There are 4 nested groupings, the coarsest first. Each group lies inside one group of the grouping before and may be the whole of it. The rows also spread widely along 13 directions, which tell nothing about the answers.
In the rows, 100 means zero.
Known rows, each followed by its group in each grouping:
136 99 90 102 121 102 112 98 145 101 122 73 87 70 123 84 118 130 99 127 90 83 68 99 63 93 96 73 110 80 115 129 72 70 79 : q_352 sig q_477 gegum
83 111 84 113 128 130 97 116 120 91 98 85 101 98 99 117 97 78 105 81 114 89 98 91 126 95 98 106 100 110 83 84 123 92 98 : q_92 noven q_546 tel
96 89 98 126 94 102 118 119 92 100 105 114 112 90 81 94 85 75 112 99 92 139 99 116 125 97 93 87 100 91 76 109 110 112 99 : q_352 sig q_53 tupus
94 113 104 89 96 92 120 99 93 105 99 114 95 84 74 112 101 106 89 100 97 99 100 101 84 117 69 95 108 93 113 88 82 115 109 : q_352 sig q_55 relu
118 87 126 119 86 118 106 72 102 131 95 81 94 84 100 91 86 93 105 108 88 77 99 115 91 78 121 98 98 105 101 113 79 96 120 : q_92 bina q_106 Sagil
135 102 113 102 116 78 83 98 93 125 117 86 103 108 131 90 114 122 110 111 91 101 110 124 94 96 143 99 91 96 106 148 83 95 72 : q_352 sig q_53 Pupul
111 127 115 106 97 104 86 93 85 92 110 80 84 72 113 107 99 81 103 135 110 84 94 88 89 74 105 88 99 123 105 102 90 72 74 : q_92 Dubuk q_591 bire
115 101 64 83 129 102 163 130 163 102 129 107 115 81 99 120 115 153 97 67 97 83 59 99 72 112 109 89 124 61 104 128 89 129 118 : q_92 Zatut q_319 Sopu
131 105 107 95 107 115 67 83 73 123 99 91 96 115 101 94 100 107 117 106 108 88 112 107 101 100 123 122 80 108 95 121 93 112 88 : q_352 fet q_373 delil
112 114 113 111 53 117 116 83 85 105 121 98 99 70 92 115 93 104 120 117 96 89 72 101 41 79 115 95 110 102 116 106 81 107 118 : q_92 Zatut q_319 Nufi
104 100 123 110 127 88 72 97 103 86 88 98 92 110 101 96 125 70 94 107 113 108 124 87 109 113 79 106 88 133 97 94 92 80 83 : q_92 bina q_394 Mok
109 83 99 104 105 102 96 90 124 114 104 99 114 133 94 92 129 130 121 72 89 106 102 113 45 120 120 125 100 94 115 131 83 114 117 : q_352 tonuz q_335 Duni
86 102 109 94 102 103 94 82 78 104 82 103 83 119 69 74 91 94 111 91 74 102 130 108 105 94 112 109 98 105 91 90 90 126 114 : q_92 noven q_546 Gali
66 125 78 106 106 106 150 124 118 92 107 111 112 83 90 124 91 99 95 74 86 98 82 108 110 78 117 95 134 83 90 95 118 106 105 : q_92 bina q_89 vero
99 109 107 110 78 113 85 89 59 99 119 95 85 112 90 83 83 95 146 101 87 111 107 114 77 79 138 99 96 98 99 106 100 133 105 : q_92 bina q_394 kise
101 101 104 133 94 111 75 111 105 92 102 92 108 101 113 123 114 67 108 105 128 115 97 90 85 108 82 106 90 131 104 87 112 71 94 : q_92 noven q_414 Tifek
101 85 104 115 108 114 116 115 129 104 121 84 105 90 108 97 102 108 131 84 100 98 87 112 84 97 113 86 107 79 98 126 94 111 105 : q_92 Dubuk q_462 tun
100 119 142 87 94 100 81 80 50 117 82 111 96 104 89 103 100 92 106 105 95 79 131 113 117 88 125 125 100 113 85 115 84 107 86 : q_92 noven q_754 vus
72 95 112 106 137 75 116 111 116 111 95 88 101 101 88 96 100 88 99 73 86 112 128 125 131 105 103 88 103 91 92 105 94 114 101 : q_352 tonuz q_516 regu
77 81 130 133 104 111 90 113 111 102 120 84 122 105 100 113 114 77 150 67 114 121 107 123 80 111 109 101 99 98 98 123 100 112 106 : q_352 tonuz q_655 Beno
106 114 87 99 115 100 83 116 98 91 104 112 104 123 107 117 123 104 106 91 122 109 104 91 86 122 90 119 97 111 107 96 111 103 88 : q_92 bina q_89 vero
124 120 93 100 112 113 100 112 85 112 113 100 101 77 101 124 86 90 92 115 121 91 92 93 127 99 95 100 87 108 90 103 106 104 83 : q_352 sig q_55 relu
93 125 66 98 100 98 104 121 90 81 105 122 104 119 97 102 111 110 103 97 89 123 94 96 89 92 119 114 114 101 93 104 119 99 82 : q_92 noven q_546 Gali
84 122 108 96 86 95 102 83 80 104 87 114 103 108 78 107 109 99 95 97 83 101 110 106 76 92 113 124 110 114 106 100 92 99 101 : q_352 tonuz q_335 Duni
114 114 55 78 106 110 107 103 105 115 93 112 96 124 88 99 105 144 92 88 94 95 91 102 77 118 97 124 105 83 110 101 102 120 110 : q_352 tonuz q_335 Duni
135 101 96 93 86 96 93 102 71 109 96 120 93 109 97 80 104 117 104 123 97 115 101 108 96 103 103 105 96 93 90 119 89 112 90 : q_92 Zatut q_319 Sopu
89 115 106 118 99 147 85 89 90 101 106 68 85 90 108 96 80 84 138 98 100 71 94 111 104 68 127 98 108 93 88 98 110 95 97 : q_92 bina q_89 vero
116 104 92 77 118 78 125 101 119 80 112 122 95 101 73 89 123 122 93 101 84 108 97 76 62 110 99 98 102 107 108 116 74 122 98 : q_92 Dubuk q_462 tun
94 88 69 109 126 115 90 111 140 91 88 94 95 138 109 77 127 122 113 75 92 106 98 106 80 115 96 113 115 83 99 105 107 86 101 : q_92 bina q_106 Sagil
92 115 119 109 120 113 97 90 106 103 111 81 105 86 100 111 103 88 112 90 95 79 103 104 102 83 130 103 101 108 93 117 93 94 88 : q_352 sig q_55 relu
124 85 100 103 93 95 98 94 96 117 79 131 118 136 90 84 117 112 90 93 86 118 116 105 94 103 122 136 94 113 86 131 96 104 101 : q_92 Dubuk q_462 tun
111 101 100 90 98 86 127 94 85 136 96 105 94 96 83 98 74 113 86 95 80 94 115 116 117 92 122 97 94 96 100 102 88 137 123 : q_92 noven q_546 Gali
60 95 94 120 118 108 117 116 127 110 84 82 94 100 103 95 90 90 104 68 89 98 108 129 130 94 94 88 122 74 91 85 111 95 115 : q_92 bina q_106 Sagil
108 99 100 90 137 75 113 104 123 113 88 107 106 111 93 105 117 104 70 85 93 98 120 93 115 113 103 111 93 118 100 105 89 105 103 : q_92 noven q_546 Gali
89 92 77 116 139 129 105 109 160 81 84 83 97 103 102 83 116 89 94 87 94 92 92 85 112 93 88 99 111 102 80 100 110 63 91 : q_92 Dubuk q_462 tun
86 131 76 93 117 88 99 119 111 95 102 112 112 115 110 130 127 120 86 81 105 104 97 102 83 115 97 120 117 98 115 101 112 85 82 : q_352 sig q_53 tupus
127 102 101 101 97 94 82 72 98 105 90 100 90 107 90 87 114 103 84 123 91 101 107 88 66 108 89 110 87 125 118 99 79 83 98 : q_352 sig q_53 Pupul
118 85 108 120 116 109 63 85 121 116 78 72 91 116 116 91 114 84 89 106 117 90 118 91 96 111 82 111 78 132 110 92 93 67 103 : q_92 Dubuk q_591 bire

New rows, each followed by its group in each grouping:
99 135 61 82 118 73 119 123 94 93 105 123 95 115 99 113 107 121 76 92 92 114 101 96 104 99 113 108 112 101 105 95 113 113 86 : q_92 bina q_394 kise
120 119 139 81 109 68 119 98 72 120 99 115 100 74 99 103 99 100 81 123 88 88 118 110 130 76 130 96 102 109 86 137 74 104 71 : q_92 Dubuk q_462 tun
98 101 104 96 114 83 127 111 123 103 111 104 101 79 85 116 111 108 89 92 103 103 94 100 82 126 65 84 105 92 118 95 80 112 110 : q_352 sig q_55 relu
118 106 128 100 92 76 111 114 74 143 106 117 125 96 119 123 107 119 95 98 103 104 108 139 115 103 125 112 106 85 98 144 89 108 82 : q_352 sig q_55 relu
89 110 93 101 125 86 88 113 92 87 88 104 88 105 86 93 106 76 91 109 106 124 120 97 125 115 66 95 93 112 91 83 104 94 80 : q_352 tonuz q_516 regu
73 112 131 98 97 123 91 84 82 96 90 95 89 94 73 104 97 81 125 85 102 79 114 104 95 96 98 108 106 104 91 86 89 119 115 : q_92 Zatut q_319 Sopu
98 110 84 109 67 87 131 93 92 123 89 113 98 101 99 92 89 119 81 104 63 108 93 125 79 71 128 101 125 88 111 104 95 94 115 : q_92 bina q_106 Sagil
96 114 116 121 78 117 99 109 68 112 101 94 103 72 108 109 85 77 115 123 107 104 93 126 119 76 101 93 111 92 82 112 106 80 77 : q_352 tonuz q_516 regu
137 101 74 86 104 87 119 103 96 107 114 114 87 111 97 71 99 137 103 110 75 112 92 106 84 93 127 95 103 82 99 129 88 128 96 : q_92 bina q_394 kise
108 111 92 110 115 117 101 119 106 101 116 87 98 83 109 116 88 86 109 103 119 94 90 92 116 90 105 90 92 105 91 103 112 100 89 : q_92 Dubuk q_462 tun
97 133 68 96 117 98 92 112 91 82 104 86 67 92 105 91 87 95 97 122 94 100 98 90 113 83 98 80 102 103 99 75 109 89 78 : q_92 noven q_414 Tifek
94 119 122 102 116 80 93 96 92 114 107 74 83 80 119 96 99 100 101 114 88 90 112 125 108 81 114 78 108 90 109 109 82 83 73 : q_352 sig q_477 gegum
96 92 93 112 89 95 126 123 96 100 111 121 114 101 83 105 97 98 113 88 94 131 96 111 98 103 102 96 105 91 90 109 105 127 112 : q_92 noven q_546 tel
66 130 96 114 101 120 102 109 114 82 110 101 120 94 100 142 119 91 111 74 109 93 84 97 70 97 104 119 123 105 107 97 116 79 92 : q_352 sig q_53 tupus
107 111 110 91 95 51 120 97 60 111 104 139 106 102 60 104 91 88 77 106 80 141 128 101 106 103 109 102 84 123 101 100 87 143 104 : q_352 sig q_477 gegum
80 112 101 85 116 84 130 117 92 106 93 116 97 95 82 100 94 105 94 85 83 103 115 116 131 98 103 95 116 83 85 100 97 125 100 : q_92 noven q_546 Gali
112 78 90 119 120 88 123 118 138 84 93 122 111 102 85 92 121 82 81 97 99 132 97 86 107 117 69 97 99 114 85 103 99 91 103 : q_92 bina q_394 Mok
108 97 70 112 79 72 122 121 80 93 85 145 103 112 67 88 92 81 70 117 91 162 107 90 111 107 69 98 94 120 90 82 112 110 106 : q_92 Dubuk q_591 bire
91 92 74 118 96 149 105 89 128 106 76 96 105 110 85 88 98 104 102 82 86 90 86 106 93 97 88 120 115 86 87 95 112 82 117 : q_352 sig q_53 tupus
86 124 59 84 121 103 112 118 98 77 117 104 85 110 80 83 98 120 123 91 80 114 92 101 91 96 114 94 113 76 93 103 108 127 87 : q_352 tonuz q_335 Duni
95 100 89 95 125 96 108 81 127 101 59 116 98 125 79 84 122 100 60 86 75 92 118 89 104 101 97 129 108 121 92 93 93 81 109 : q_92 bina q_106 Sagil
112 100 94 97 109 117 87 109 97 97 94 110 97 118 103 91 117 111 117 98 109 101 100 104 94 114 90 114 106 90 91 111 102 101 87 : q_92 bina q_89 vero
129 84 91 105 102 103 132 118 92 125 144 101 110 79 70 120 63 97 127 84 118 119 89 105 105 116 103 80 70 91 98 109 98 182 133 : q_352 fet q_373 delil
75 119 107 95 140 96 104 106 132 77 106 86 97 92 96 119 123 92 100 78 102 80 106 84 91 103 100 99 111 112 105 95 92 91 91 : q_92 noven q_754 vus
96 94 85 122 113 112 119 112 137 98 97 94 109 91 96 110 102 85 89 89 99 102 89 92 106 96 94 97 103 110 92 93 109 86 111 : q_92 noven q_546 tel
88 122 112 95 107 85 107 90 98 93 85 102 85 81 93 87 113 98 80 122 77 96 105 106 99 86 84 90 121 97 100 99 81 67 73 : q_352 sig q_477 gegum
126 105 62 78 149 129 89 114 105 88 93 98 71 101 78 72 92 103 103 115 112 96 98 80 141 120 62 96 82 90 70 93 105 117 81 : q_352 tonuz q_335 Duni
125 78 126 116 73 100 94 94 76 139 76 124 117 110 99 88 109 106 96 111 95 117 111 133 106 112 89 120 100 90 88 131 86 92 96 : q_352 sig q_55 relu
109 93 98 120 118 85 94 115 103 98 98 112 112 105 88 109 106 67 84 101 113 137 114 91 123 120 74 102 78 127 91 94 109 97 94 : q_352 sig q_53 tupus
129 118 83 112 87 84 143 135 79 108 126 125 107 59 100 129 70 80 78 130 113 127 76 97 134 81 99 75 96 107 87 103 114 114 89 : q_92 bina q_394 kise
112 114 90 86 87 130 113 101 93 109 86 131 110 107 96 108 116 133 100 93 97 79 80 108 82 96 110 137 129 82 87 125 100 96 94 : q_92 bina q_106 Sagil
105 103 72 112 119 124 102 120 108 98 110 89 96 94 94 98 87 90 115 98 108 109 90 100 119 97 97 93 94 93 81 103 116 107 92 : q_352 tonuz q_655 Beno
99 120 78 95 92 88 130 93 96 141 111 80 88 83 98 115 66 125 86 96 83 84 96 124 87 85 121 87 104 85 128 90 92 125 125 : q_352 tonuz q_516 regu
79 120 80 100 96 141 106 106 88 102 70 110 97 96 84 99 91 97 98 98 96 88 94 114 129 88 81 119 125 81 70 92 118 83 87 : q_352 tonuz q_516 regu
79 126 119 83 108 76 114 70 83 108 82 91 75 94 83 75 91 103 85 104 53 77 129 112 106 60 140 94 116 107 100 103 74 101 97 : q_92 Dubuk q_591 bire
93 90 91 104 112 115 114 110 108 118 96 109 110 111 80 101 93 107 108 69 96 106 106 119 114 113 97 110 101 81 87 105 106 131 116 : q_352 sig q_477 gegum
114 89 101 122 118 110 90 118 128 95 105 77 90 83 119 95 105 81 107 118 121 105 91 92 108 105 69 78 91 104 96 100 100 73 84 : q_92 Dubuk q_462 tun
140 133 95 89 83 120 82 88 58 120 63 135 108 98 93 120 106 92 55 142 119 86 97 85 124 95 84 148 92 135 80 104 108 63 69 : q_352 tonuz q_335 Duni
94 115 74 83 69 100 132 92 73 121 99 120 89 105 62 102 69 125 97 88 79 100 100 106 72 95 110 107 107 92 117 81 96 154 142 : q_92 Dubuk q_591 bire
100 113 95 98 137 79 86 111 110 99 95 74 75 96 118 79 109 100 95 120 94 103 111 111 122 99 90 78 101 92 100 103 92 73 65 : q_352 tonuz q_335 Duni
123 108 108 77 137 132 98 89 116 115 93 102 114 100 90 121 121 117 99 79 118 54 98 91 107 112 109 138 97 105 84 129 90 109 92 : q_352 fet q_373 delil
131 116 63 103 117 68 117 113 119 127 108 87 89 83 121 111 88 114 50 125 98 106 91 100 111 98 88 77 91 104 124 88 100 82 90 : q_352 sig q_477 gegum
77 103 104 107 97 114 107 99 106 116 97 73 78 83 92 106 74 93 110 90 104 82 104 110 98 99 77 80 103 89 116 68 95 113 127 : q_92 Dubuk q_462 tun
85 138 94 105 119 61 123 134 124 119 133 84 118 78 144 160 116 121 80 83 111 93 87 120 85 100 119 87 121 90 137 110 103 80 80 : q_352 sig q_55 relu
138 113 88 94 80 85 127 103 75 129 114 109 91 75 99 106 72 117 85 128 91 100 88 108 100 84 118 85 95 97 106 108 88 121 105 : q_92 noven q_414 Tifek
94 126 81 93 130 61 136 118 121 115 92 103 98 76 91 142 88 83 32 97 113 96 110 79 133 106 71 88 93 134 118 60 103 98 112 : q_92 Dubuk q_591 bire
105 113 78 105 105 84 112 126 94 96 118 102 93 96 107 99 91 105 105 106 93 120 95 107 107 92 111 81 105 90 97 106 106 109 85 : q_92 noven q_754 vus
92 115 111 107 103 92 110 105 93 90 110 90 85 75 98 96 95 86 107 118 89 102 99 103 103 81 102 75 108 100 97 99 90 93 87 : q_92 noven q_546 tel
103 101 97 90 89 113 117 102 81 111 96 139 122 119 63 117 100 106 105 71 104 107 108 96 91 109 115 137 98 112 88 112 104 147 124 : q_92 Dubuk q_591 bire
114 125 88 91 103 98 69 87 85 133 75 89 91 128 130 96 115 133 82 108 91 80 113 123 93 92 124 131 109 99 113 116 98 66 75 : q_352 tonuz q_655 Beno
84 125 96 102 122 100 97 115 101 92 115 91 97 89 101 120 104 92 106 93 109 97 101 99 103 103 95 93 104 100 103 93 105 99 84 : q_352 sig q_55 relu
93 105 89 99 131 94 80 119 104 112 97 85 91 125 116 101 105 108 108 80 110 101 122 112 118 117 100 105 93 95 103 93 109 109 96 : q_92 noven q_546 Gali
138 71 73 118 98 100 135 137 96 124 127 117 111 89 76 106 54 84 105 97 119 144 93 98 135 115 89 77 64 99 82 101 115 167 131 : q_92 Dubuk q_462 tun
99 113 121 91 90 116 103 98 67 84 101 120 84 81 67 103 96 81 118 113 112 98 100 90 96 105 69 99 103 105 89 89 89 123 99 : q_92 bina q_394 kise
93 87 126 125 126 93 91 124 90 108 121 80 106 95 104 96 89 66 141 90 109 128 120 127 142 98 120 80 82 95 76 126 104 123 85 : q_352 tonuz q_335 Duni
122 108 98 114 89 110 132 103 99 123 93 121 124 75 99 114 92 97 73 112 89 99 82 112 126 76 118 111 111 100 75 131 105 80 88 : q_352 sig q_53 tupus
88 126 95 85 118 92 105 102 105 89 85 118 105 108 90 105 131 111 85 96 89 97 102 98 90 103 99 123 120 104 97 111 95 81 77 : q_352 tonuz q_335 Duni
115 106 105 108 70 120 121 102 71 85 109 134 111 77 66 95 97 85 119 126 91 123 77 97 87 83 102 104 107 101 72 126 96 108 86 : q_352 tonuz q_335 Duni
117 104 65 93 137 96 109 119 110 91 69 132 97 116 82 91 106 89 57 103 104 116 111 80 155 114 68 116 94 116 69 87 117 95 87 : q_92 bina q_394 Mok
89 99 103 111 101 107 117 99 104 125 81 114 122 106 76 132 90 79 77 68 111 96 116 97 118 104 101 127 92 129 94 86 111 117 132 : q_92 Dubuk q_591 bire
89 113 130 117 83 123 96 108 82 75 109 120 119 83 74 139 114 57 123 96 133 109 93 80 83 108 80 116 98 131 86 94 104 106 102 : q_92 Zatut q_319 Nufi
104 118 81 106 89 115 97 107 96 93 99 105 89 96 100 115 100 95 95 110 116 100 86 88 83 104 72 104 105 109 110 75 110 91 101 : q_92 bina q_394 kise
80 84 52 108 90 113 137 111 128 87 79 143 115 136 52 93 109 110 90 60 81 135 93 92 71 125 71 124 117 94 98 75 116 127 144 : q_92 bina q_89 vero
156 80 68 109 102 116 103 92 101 114 89 111 95 105 77 66 87 96 83 129 90 122 93 86 112 99 92 105 73 115 78 114 97 105 102 : q_352 tonuz q_655 Beno
108 109 77 113 99 85 82 75 105 118 105 60 69 107 107 82 82 108 91 114 78 102 108 105 68 92 106 80 86 109 140 74 90 93 116 : q_352 sig q_53 tupus
119 117 72 80 121 123 97 90 98 135 71 100 85 101 87 109 80 114 59 102 109 66 106 95 135 111 71 120 89 102 98 72 104 105 108 : q_352 sig q_477 gegum
118 111 91 116 62 110 93 98 70 151 102 86 102 103 127 108 80 123 108 109 96 96 92 142 86 80 134 110 105 82 114 120 105 95 101 : q_352 tonuz q_655 Beno
77 107 94 100 146 88 110 123 114 107 101 83 91 93 90 107 87 83 99 80 105 105 118 111 147 110 87 83 94 93 91 86 106 119 99 : q_352 tonuz q_335 Duni
103 124 76 79 133 94 99 144 97 94 111 118 102 110 106 125 111 115 100 86 128 107 102 93 120 124 85 108 100 92 95 103 117 120 76 : q_92 Dubuk q_462 tun
109 121 109 103 90 125 92 84 62 109 90 83 61 61 85 95 57 64 96 141 108 77 102 93 132 76 76 80 90 114 92 65 96 99 101 : q_92 bina q_106 Sagil
